The rows of a group lie close to one hidden flat surface of 11 dimensions, which may be shifted away from zero. Surfaces can cross.
(in the rows, 128 means zero)
Known rows, each followed by its group:
[116 109 146 171 115 144 134 150 166  93 144 111  76 104 131 134]
z817
[116 144 116 108 196 130 121 100 157 141 109  43 131 118 109 145]
z568
[163 127 145 107 186 172 129  96 107 150 119  79 120 159 113 129]
z817
[187 168 126 130  87 126 164 177 140 127 137  77 106 122 135 123]
z912
[105 120 114 102 106 136 161 162 177 123 153 173 127 107 146 136]
z233
[ 81 174 170 147 112 110 124 106 161 157 124 143  82 109 175 127]
z175
[152  98 120  92 120 178 107 162 105 150  95 103 145 121 152 175]
z175
[124 114 160 105 128 152 155 132 137  71  98 149 164 143 175 108]
z912
[ 85  96  77  79 161 164 106 128 131  92 105 125 131 142 134 177]
z568
[ 81 161 115 130  65 117 143 126 125 155  95 117 131 107 126 101]
z987
[192  99  96 158 147 146 149  95 167 130  95  81 107 137 106 111]
z912
[ 96  64 125 131 205 122 118 139 141 128 110 123  93 158  99 124]
z175
[ 93 142 142 135 105 134 140  85 212 120 170 116  77 107 132 106]
z912
[112 126 147 112 165 149 137 119  83 103 158 147 150 112 108 112]
z233
[115 165  89 105 140 106 155 215  96 124 126 147 162 126 147 151]
z873
[ 76 120 168  83 152 179 145 147 155 119 177 163 122 149 127 161]
z233
[102 130 161 128 139 151 128 117 134 121 113 131 109 122 155 146]
z987
[ 95  78 150 104 176 137 156 132 163  90 133 153 168 111  66 178]
z233
[107 125 143 141 190 197 128 119 128 124 204 157 128 150 117 146]
z987
[147 150 159 103 124 114 130 119 100 131 163 110 103 117  91 131]
z233
[ 82 140 177 132 165 154  96 131 125 124 175 148 140 169 192 111]
z233
[204 143 133 123 116 128 121 124 123 167 104  63 105 112 178 114]
z175
[197 166 113 140  95 154 163 141 124 156 109 123 190 125 156 119]
z873
[153 171 144 111 109 149 143 167 116 120 129 101 104  94 137 207]
z817
[ 81 142 154 130 135 132 202 132 167 137  64 172 175 117 133 132]
z817
[126  86  95  92 136 197 120 159  64 131 117 133 126 112 137 130]
z175
[147 156 116 143  74 146 189 156 110 129  96  97 112 121 115  82]
z987
[143 119 112 109 128 211 200 128  82 128 115 158 119 109 136  71]
z873
[ 67  86 108 137 177 131 109  69 147 145 127 162  65 106 103 132]
z912
[131 126 179 157 172 112 146 104 214 122 145  99  88 114 130 137]
z873
[159 144  96 175 110  74 121 122 125 136 135 148 185 112 119 125]
z987
[ 99 104 116 117 106  85 131  87 174 126  97 169  88 113 112 128]
z568
[ 62 163 108 108 111 144 159 135 109 163 126 177 171 127  93 148]
z873
[118 109 119 163 116 209 146 161  87 104  92 147 180 125 154 131]
z817
[129 116 125 147 108 149 145 162  83  92  55 149 110 112 180 128]
z233
[146  72 110 129 141  84 142 136 152 102  76 142 130 136  92 133]
z568
[101 133  98 112 113 126  92 118 176 161 212 137 152 135 118 118]
z873
[142 177 146 198 111  86 184  91 175 105 125 118 151 124 101  81]
z175
[ 41  60 108 127 158 135 117 147 142 106 155 180 116 139 110 100]
z817
[125 122  83  84 122 190 158 148 112 165 136 169 144 159 109 131]
z568
[ 52 156 190 164 154 153 115 140  94 109 176  99 118 129  98 140]
z987
[109 128 192 168 139 107 117  81 123  99  86 139 124 105 149 136]
z568
[ 91  83  80 127 117 191 107 142 126 107  82 163 125 113 179 179]
z233
[ 85 141 151 121 160  73 131  92 155 109 104 105 129 150 123  85]
z873
[125 153 107 133  81 141 181 152 126 139 100 127 128 121 127  91]
z987
[124 105 101 122 104 142 122 142 121 164 101 153 190 177 132 100]
z817
[104 153 148 150 171 169 181 116 107 112 100 142 154  94 151 128]
z817
[165  80  91 108 172 132 117 152 144 135 129  92 119 128 127 112]
z175
[ 85  93 105 137 136 184 198 138 110 159  97 148  96  91  99  67]
z175
[ 87 141 125 127 157 154 162 101 154 151 175 142 103 119 102  98]
z873
[133  87 134 140 158 141 171 113 150  95 110 163  98 151 117  90]
z568
[152 117 147 131 138 140  70 100  94 111  90 100 175 121 144 202]
z233
[ 91  91 134 136  71 144 107 178 122 110  81 163 157 123 162 162]
z817
[142 134 117 117 105 140 162 103 222 152 123 129 133 166 117 118]
z912
[ 93  78 122 104 180 146  82 141 118 162 117 120  91 159 120 153]
z175
[104 135 138 117 110 149 110 182  54 144 148 173 193 116 125 171]
z568
[122 110 145 115 154  91 124 180 129 122 152 125 135 190  81 130]
z233
[ 56 121 121  93 138 151 147 143 132 107 157 160  83  93 132 130]
z568
[179 118 124 122 122 138 176 169 107 109  69  96 127 103 108 153]
z817
[126 135 117 177 144 125 129  85 119 123  99 117 167 104 127 100]
z912
[151 161 145 103  85 148 101 112 120 141 143  98  52 107 176 160]
z912
[ 76 117 138 138 179  69 151  99 135 123 117 194 172 137 111  77]
z912
[129 120 142 132 178  67  61  81 147 139 117 144 146 110 181 158]
z987
[171  99  92  86 120 108 124 197 110 125 138 134 120 123  99 184]
z873
[112 120  88 109  86 100 113 133 125 152 144 157 169 117  84 143]
z873
[111 109 122 170 141  86  95  91 127 136 114 111 165 127 101 104]
z817
[142 104 134 136 127  69  79 146  93  80 116 125 130 117 130 159]
z568
[139 110  94 182 103 125 104 106 102  94 150 184 162  85 126 143]
z987
[139 102 143 123 152 127 129  92 104 118  78 123  90  99 140 118]
z568
[116 111 120 111 149 139 203 184 174 117 122 143 121 133 100 128]
z568
[138 130 154 124 120  62 120 109 148 109 142 112  82  85 103 136]
z233
[118 118 117 129 125 123 141 163  54 108  86 166  90 121 149 106]
z175
[131 139 106 115 114 177 110 136 109 162 113 160 202 151 154 172]
z987
[174 100  94 132 141 122 133 112 183 133 151 137 104 145 109 125]
z987
[ 55 155 112  87  99  98  93  97 163 201 136 124 108 127 140 110]
z987
[140 158  92 110 124 176 186 189 100 152 169 156 131 145 129 100]
z987
[156 166 108 123 138 116 100 162  60  98 186 119 105  89 156 159]
z817
[175 126  97 124 144  45 139 147 108 130 117 129 127 139 107  83]
z912
[106 119 150 105 103 183 144 116  97 124 134 120  42  73 140 115]
z175
[128 120 137 164 169  95 171 146 152 129 130 121 142 178  65  76]
z233
[106 167 185 123 146 188 178 129 122 148 157 136 107 166 138  97]
z233
[177  79 143 135 132  87 104 127 153 100  90  99 163 128 117 149]
z873
[141 147 106 116 102 154 153 116 146 161 171 137 127 123 126  81]
z873
[ 87  95 147 143 119 169 152 125 142 127  73 132 172  84 114 150]
z175
[116  81 124 150 178 101 134 155 120  71 113 130 124 102 114 128]
z817
[133 153 175  76 113 161 103  89  78 139 103 108  86 143 145 166]
z873
[ 85  68  80 128 180 108 113 146 156 144 153 141 157 167  55 124]
z175
[146 113 139 123 117 109 109  76 173 143  62 141 170 161 142 167]
z912
[147 137 142 144 125 114 146 161 122 121 104 102  77  91 137 156]
z912
[124  87 157  73 157  97 143 176 146  86 104 170 153 174 138 147]
z912
[111  79 151 163 155 153 148  78 154 129  93 188 168 172  97 118]
z568

New rows. What belongs after each?
[143  91 103 137 100 161 113 140  65  72 121 150 111  95 136 136]
z987
[113 129 119 149  98 153 163 136 157 120 114 124  75  73 137 134]
z912
[168 116 121 154 101 113 143 139 172 107 127 123 163  91 177  89]
z873
[116 156 161 117 116 155 145 166 100 136  89 127 146 131 163 150]
z987
[109 191 161 176  85 205 138  92 131 143 190 151 126 117 138 152]
z987
[ 54 126  87  99 142 181 144 135 125  99 114 156 143 115 149 147]
z568
[147  74 140 145 106 147 139 100 165 147 133 153 127  81  65 173]
z873
[114 146 157 135 148 141 130 147  60 121 151 131 133  89 141 118]
z568
[156 131 158  84 157 175  81 111 107 165 130 111 115 209 186 126]
z817
[106 151 205 105 140 136 121 100  83 104 147 134 122  90 123 156]
z233
[112 137 194 118 107  45 108 148 156 105 129 134 121 107 120 175]
z233
[103 150 118 146 149 163 140  84 150 143 166 138 149 168 107  99]
z568
[ 86 132 122 127  92 168 114 165 110 123 101 175 144 129 187 164]
z233
[ 90 132 121 108  92 146 125  94  96 151 113 165 171 118 103 133]
z873
[ 93 117 122  91  99 176 146 160 164 165 127 147 123 100 150 156]
z175
[ 99 140 167 122 131 139 158 168 140  59 108 123  94  95 171 156]
z568
[127  96 149 145 149 136 124 143 127 103  94 144 172  93 135 188]
z873
[158 145 198 179 151 121 116 111 150  90 169 111 118 184 126 124]
z568
[126 106 125 126 143  97 135 143 115  92 120 160  83  79 161 107]
z987
[156 131 120 152  97 126 117  95 126 149 110 162 178 177 114 138]
z568
[143 144  75 143 139  98 130 179  67 148 155 118 130 105  93 119]
z912
[131 161 132  93 181 127 195 142 104 118 124 160 115 110 161 105]
z817
[147 112 124 105 110 208 169 155 117  78 109 133 145 131 175 117]
z912
[133 162 127 176  76 110 183 123 115 139  77 134 143  84 124  83]
z175
[172 107 143 105 164 132  91 136 118 120 130  91 100 175 147 144]
z817
[116 152 154 148 145 110 112 129 178 107 179 102 131 165 112 152]
z568
[149  73 107 126 170 133 123 116  84  85  80 146 139 124 141 105]
z912
[101 118 156 105 107 142 177 133 159 153 105 177  94 112 123 139]
z568
[195 125 101 100 137  99 103 109 172 163 151 112  90 156 143 138]
z987
[181 143 136 138  65  88 145 119 138 154 101 148 113 140 126 125]
z568
[149 176 162 122 126 146 151 132  75 170 155 104 105 191  74 107]
z233
[115 128 115 155 162 117  88 137  88 123 163 139 156  76 136 163]
z873
[143  94 139 114 147 176 124 159 136 115 126 138 152 123 143 181]
z873
[ 71 129 175 124 135 118 137 177 132  97 150 183 137 131 170 112]
z233
[114 117 119 146 121 137 179 112 196 127 123 154  97 114 125 103]
z987
[100 128 142  95 120 154 142  98 138 172 155 159  55 121 120 120]
z568
[156 134 153 144 142 186 121  91 119 117 137 164 114 114 191 151]
z987
[118 158 115 170  45 139 160 116 168 143 120 139 156 119  99 138]
z987
[102 134 123 175 111 112 119  80 125 150 127 112 135  97 100  85]
z817
[172 121 102 135 121 104 113 147 173 163 187 119 135 110  92 163]
z873
[ 86 173 133 172 116 118 156 113 152 135 163 117 109  75 123  92]
z912
[ 99 110 157 130 154  73  77  97 154 117 122  87  92 124 123 136]
z987
[120 108  56  98 150 157 128 137 106 116 175 145 113 160 101 101]
z568
[ 69 102 153 108 134 168 138 158 139  69 153 136  78  92 154 141]
z912
[115 118  94 104 121 133 132 156 132 124 165 171 179 119 123 136]
z233
[127 102 105 153 189  80 116 142 130 121  98 131 133 137 155  94]
z175
[ 75 135  70 140  98  87 129 169 119 155 158 159  87  65  86 144]
z912
[150 126 144 187 161 132 146 124 108 125  92 140 180  69 113 176]
z873
[150 170 119 131 117 145 142 135 122 161 166 156 143 131 154 130]
z987
[182 111 123  79 125 178 154 145  87 119 104 115 108 148 145 108]
z873
[ 96 116  92 134 213 152 161 144 117 123 140 142 179 149  89 105]
z873
[113 147 146 137 155 138 135  87 112 151 152 124 173 141  60 133]
z233
[132  89 117 166 152 108 117 164 163 101  88 119 110 174 163 109]
z233
[ 92 145 159 188 156 145 127 119 100 129  94 142 202 166 156 102]
z233
[120 165 125 156  46 117 140 111 133 126 144 128 171  97  73 136]
z175
[131 159  97 113 165 154 150 154  73 120 153 155 156 118 151 132]
z817
[171 144 177 156 114 102 122 117 133 111  90  99 109 107 167 150]
z987
[ 92 132 156 148 173 205 132 133  72 130 107 148 186 187 138 124]
z233
[170 104 140 122 109 146 119 145 156 125 137 130 123  98 147 172]
z873
[134  94 133  82  76 110  61 109 100 105  96 123 159 140 158 133]
z873
[164  85 156 132 131 122 107 164  87  59 146 163  94 159 137 134]
z568
[ 81  90 157 131 172  87 112 103 170  91 105 118 156 137 117 134]
z873
[138 145 157 164 170 142 111 129  47 122 149 115 180 119 124 110]
z568
[135 124  92  77 139 117  87 105  80 143 140 106  71  98 129 128]
z568
[147 104 123 123 134 135 164 155 183  84 145 124 143 143  99 139]
z175
[124 116 106 139 160  98  96 139  61  97 119 126 164  87 111 152]
z817
[133  66 118 113 100  99 102 159  99 120  62 154 135 148 161  83]
z817
[ 97 118 162 115 134  83 103  79 149 131 119 115 102 123  83 146]
z873
[137  91  95 129  76 128 167 154 114 107 120 118 123  87  43 113]
z175
[ 93  83 141 120  86 142 111 125 197  46 123 114 111  88 155 156]
z912
[172 193 158 126 127 182 165 124 100 157  86  80 157 124 169 147]
z568
[113 101 146 127 167 168 125 125 140 126 114 137 144 170 143 126]
z817
[158 155 142 142 114  99 185 168 165 130 127 125 114 152 139  80]
z233
[147 154 134 168 104 183 126 106  94 152  60 108 138 157 161 146]
z233
[ 93 135 193 100 119 157 113 162 148 145 120 124  94 194 118 211]
z233
[149 103 120 175 130 108 153 126 133 128 121 154 154  52  95 145]
z873
[ 79 119 106  72 115 168 135 149  86 133 125 170 142 137 118 147]
z873
[149 149 113 120  88 153 140 115  75 163  90 143 192 127 105 151]
z873
[108 115 126 129 161 140 144 116 112 103 153 147 143 109 116  98]
z233
[102 102 120 108 152 118 146 178 164 107 161 123 102 134  97 142]
z912
[ 71 134 129 127 124 153 107 137 132 146 144 146 121 109 125 185]
z912
[113 156 116 132 133 128 144 153 168 110 106 101 181 142 125 167]
z568
[106 170 163 162 118 125 131 106 149 167  80 105 200 142 135 149]
z987
[142 109 132 107 109 179 142 113 144 114  77 122  97  92 134 200]
z233
[104 145 160 179 125 104 123 176 170  77 132 147 145 104 175 188]
z817
[168 103 162 131 155 132 162 157 146  98 101 121  84  86 142 156]
z873
[129 131 136 113 153  96  62 106  95 119 161 102  90 108 133 152]
z873
[143 159 164 146 112 163 163 183 134  78 129  72 144 106 156 139]
z912
[149  99 118 120 191 189 131 102  98  90 143 138 197 116 160 106]
z233
[113 146 135 156  85 153 169 108 126 115 109 138 156  69 129  99]
z175
[ 65 126 147  99 139 140 113 172 119 128 144 154 129 130 140 171]
z987
[125 176 128 127  74 112 142 157 138 109 138 165 144 133 159 154]
z175
[112 148 122  84 118 101  97 133 149 143 177 105  65 120 116 154]
z568
[119 123  98 135 152  86 154 184 121 168  99 161 148 137  76 169]
z912
[102  72 126  69  67 108 153 111 147  99  96 161  90 125  95  74]
z873
[104 126 146 102 145 134  99 148 173 118 182 103 148 170 110 162]
z912
[151 160 122 135  91 108 109  98 136 133 140 112  69  87 171 112]
z233
[175 137 184 142 125 163 157 157  76 102 125 138 115 131 162 122]
z568
[149 100  97 139  86 172 143 144 137  90 165 194  99 101 130 159]
z987
[ 67 107 162 118 160 163 132 134 105 103 134 160 124 131 125 142]
z233
[106 198 124 127  92 167 165 129 149  97 143 126 105 126 183 125]
z568
[ 97 128 112 144 122 211 174 171 139 116 161 158 113 125 139 119]
z817
[147 126 144 112 146 110  94 106 127 139 170 100  79 143 107 129]
z568
[101 193 176 165  85 194 174  97 124 161 110 139 151 158 113 143]
z175
[161  82  92 132 170 144 173 156 135  94 130 186 121 116 144 105]
z987
